The groups are shells around one centre, one inside the other: the same stretched ball of 3 dimensions in 8 sizes.
In the rows, zero is written as 128.
Some rows, each with its group after it:
[157  70 173 183 142 150  70 126 130 116 125 103 127 118 160 193 139] => J_514
[146  57 162 173 120 129  96 123 127 109 148 130 130 107 135 160 123] => J_421
[137  90 125 162 116 151 123 108 111 114 140 130 130 109  96 112 130] => J_514
[142  75 159 170 110 122 111 113 126 112 151 134 133 119 140 139 118] => J_421
[134 121 110 159 115 164 136  95 105 120 132 124 130 121  90  87 134] => J_143
[120  90 130 151  70  94 168  93 117 108 181 173 140 119 102  58  94] => J_974
[145  56 164 172 116 123  99 122 128 108 151 134 131 108 137 158 120] => J_867
[154  81 144 177 148 176  79 123 118 117 116  99 124 109 123 173 149] => J_974
[133  81 127 159 104 134 133 108 113 110 154 145 132 106  94 102 119] => J_143
[155  60 175 181 135 139  74 128 132 113 134 112 129 114 158 190 132] => J_744
[127  75 144 157  80  95 149 102 122 107 177 166 138 115 115  88  98] => J_974
[128  87 122 155  93 125 148 101 112 110 161 154 135 109  90  82 112] => J_744
[124 124 103 151  94 143 163  87 103 118 149 145 135 123  81  53 120] => J_413
[117 125  95 145  81 132 180  82 100 115 160 159 137 121  68  29 111] => J_106
[127 119 115 155  97 138 153  90 108 117 149 142 135 125  96  67 119] => J_867
[134  66 154 163  94 104 128 111 125 107 168 153 136 112 126 118 106] => J_514
[144  59 160 171 114 124 103 121 127 108 152 135 132 108 133 152 119] => J_421
[156  45 182 182 134 132  69 133 135 110 140 117 128 108 160 201 129] => J_106
[117 129  96 145  79 131 182  79 101 116 160 159 137 124  72  26 110] => J_106
[120 106 124 150  73 103 171  87 113 112 173 167 140 125 101  51  99] => J_143
[130 119 110 156 105 151 147  93 105 118 141 135 132 121  88  74 126] => J_744
[119  93 117 148  72 105 173  92 111 108 177 172 139 113  83  49  99] => J_413
[144  99 129 168 132 169 107 110 112 119 125 112 127 114 108 132 141] => J_867
[145 109 136 170 131 164 106 106 114 121 123 109 129 125 124 132 140] => J_413

New rows. What belongs after each?
[115  94 114 145  66  99 181  89 110 107 183 179 140 113  79  38  94] => J_106
[113 125  97 142  69 118 192  78 102 114 170 169 139 124  71  15 102] => J_106
[163  45 184 188 151 151  50 139 135 112 124 100 125 106 164 224 142] => J_106
[154  67 152 177 144 165  76 128 121 114 123 105 125 104 126 180 144] => J_106
[156  57 177 182 137 140  71 129 132 113 133 111 128 112 159 195 133] => J_744
[140  52 163 168 103 109 111 119 129 106 163 147 134 107 133 143 111] => J_106
[139 121 117 163 124 170 124  99 107 122 124 115 129 123 102 104 139] => J_106
[134 116 117 159 110 152 137  96 108 119 138 129 132 123  99  88 128] => J_421
[138  90 123 162 118 155 123 108 110 114 139 129 129 108  93 112 131] => J_106
[144  53 167 172 112 117 101 122 130 107 156 138 132 108 139 156 116] => J_413
[133 122 112 158 110 157 141  93 106 120 136 129 132 123  94  81 130] => J_413
[158  59 173 183 144 151  64 131 130 114 126 104 126 111 156 201 139] => J_421
[126 113 107 153  98 144 155  92 104 116 149 144 134 117  81  65 121] => J_744
[118 106 113 147  72 109 178  87 109 111 174 170 139 119  84  40 100] => J_867
[125 126 101 151  98 149 160  87 102 118 146 141 134 122  79  55 123] => J_143
[155  61 158 179 144 161  72 130 124 113 125 106 125 104 132 187 142] => J_143
[131  81 129 158  98 127 138 105 115 110 158 149 134 108  97  97 115] => J_867
[154  56 173 180 134 139  75 129 131 112 136 114 128 110 152 189 132] => J_421
[142  97 146 169 118 142 112 107 120 117 138 123 131 125 133 130 128] => J_867
[120 119 114 149  78 117 174  83 108 115 166 160 138 128  93  42 105] => J_143
[127 109 128 156  88 119 155  91 114 115 160 151 137 127 109  71 110] => J_413
[147  53 170 175 119 123  92 125 131 108 150 131 131 109 145 168 121] => J_514
[162  60 167 185 156 169  55 135 127 115 115  93 123 106 147 211 150] => J_974
[152  82 163 178 134 149  85 118 126 117 128 109 129 122 151 170 136] => J_514
[152  82 142 175 144 172  84 121 117 117 119 103 125 110 121 165 146] => J_514
[144 109 127 168 133 172 108 106 111 121 121 108 128 120 111 128 143] => J_514
[149  66 149 173 133 154  89 124 121 112 133 117 127 103 120 164 136] => J_143
[138 121 121 163 120 162 126  97 109 122 128 118 130 127 108 101 136] => J_106
[123 118 109 150  88 131 165  87 106 115 157 152 136 123  86  52 113] => J_421
[121 113 101 148  88 136 168  89 103 114 158 155 135 115  71  47 114] => J_143
[134  81 131 160 103 132 132 107 115 110 154 144 133 108 100 105 118] => J_421
[147  55 172 175 116 119  94 123 131 109 151 132 132 112 149 165 119] => J_413
[127 118 114 154  96 138 154  90 107 117 150 143 135 124  94  66 119] => J_421
[135  67 149 163  98 113 126 112 123 107 163 150 135 109 119 118 110] => J_421
[112 121 101 141  64 108 195  78 104 112 177 175 141 124  73  13  97] => J_106
[130 120 111 156 105 151 146  92 105 119 141 134 132 122  90  75 126] => J_744
[160  48 178 185 146 149  58 136 132 112 128 105 126 106 157 212 139] => J_974
[118  87 120 147  68  97 175  92 113 106 183 177 140 112  85  49  94] => J_106
[160  71 159 183 155 174  62 130 123 117 113  93 123 109 140 198 151] => J_514
[129  81 125 156  95 125 143 105 113 109 161 153 134 106  90  90 113] => J_106
[119 126 100 146  82 131 178  82 102 116 160 157 137 124  75  33 111] => J_974
[134  97 118 159 109 148 134 103 109 114 144 136 131 111  89  96 126] => J_514
[156  91 148 179 152 179  75 121 119 121 110  92 124 117 135 176 152] => J_514
[126 118 110 153  95 140 157  90 106 117 150 144 134 122  87  62 119] => J_421
[119  99 108 147  78 118 173  91 106 110 170 167 137 112  73  46 105] => J_106
[119  87 127 149  69  95 171  93 115 107 182 176 140 115  94  55  94] => J_974
[129  81 145 158  84 101 145 101 121 109 171 160 138 118 119  92 102] => J_514
[122 114 106 149  87 132 166  89 105 114 158 154 136 118  78  51 113] => J_867
[157  78 168 182 145 158  70 124 128 118 120  99 127 120 157 190 143] => J_413
[144  82 137 169 128 156 104 115 116 114 133 120 128 109 111 140 135] => J_421
[129 117 117 156 100 141 149  92 108 118 147 139 134 125  98  74 121] => J_421
[127 123 108 153  98 145 156  88 105 118 146 140 134 124  88  62 122] => J_514
[152  94 144 176 144 173  85 117 117 120 116  99 126 117 129 162 147] => J_421
[157  82 153 180 151 174  72 124 121 119 113  95 124 114 137 183 150] => J_421
[143  63 163 171 110 118 106 118 128 109 154 137 133 113 139 148 117] => J_421
[118 108 112 147  73 110 178  86 108 111 173 168 139 121  84  39 101] => J_867
[145 104 143 171 126 154 106 107 118 120 129 114 130 126 133 135 135] => J_974
[141 112 119 165 128 171 117 103 108 121 124 114 128 118 101 114 141] => J_974
[129 120 105 155 106 155 149  92 103 118 141 135 132 119  82  71 127] => J_974
[158  50 171 183 145 152  64 135 130 111 128 107 126 103 147 203 140] => J_143
[163  74 172 187 157 169  55 130 128 119 111  88 124 118 162 210 151] => J_143
[153  48 171 178 131 136  77 131 131 109 141 120 128 104 145 187 129] => J_974
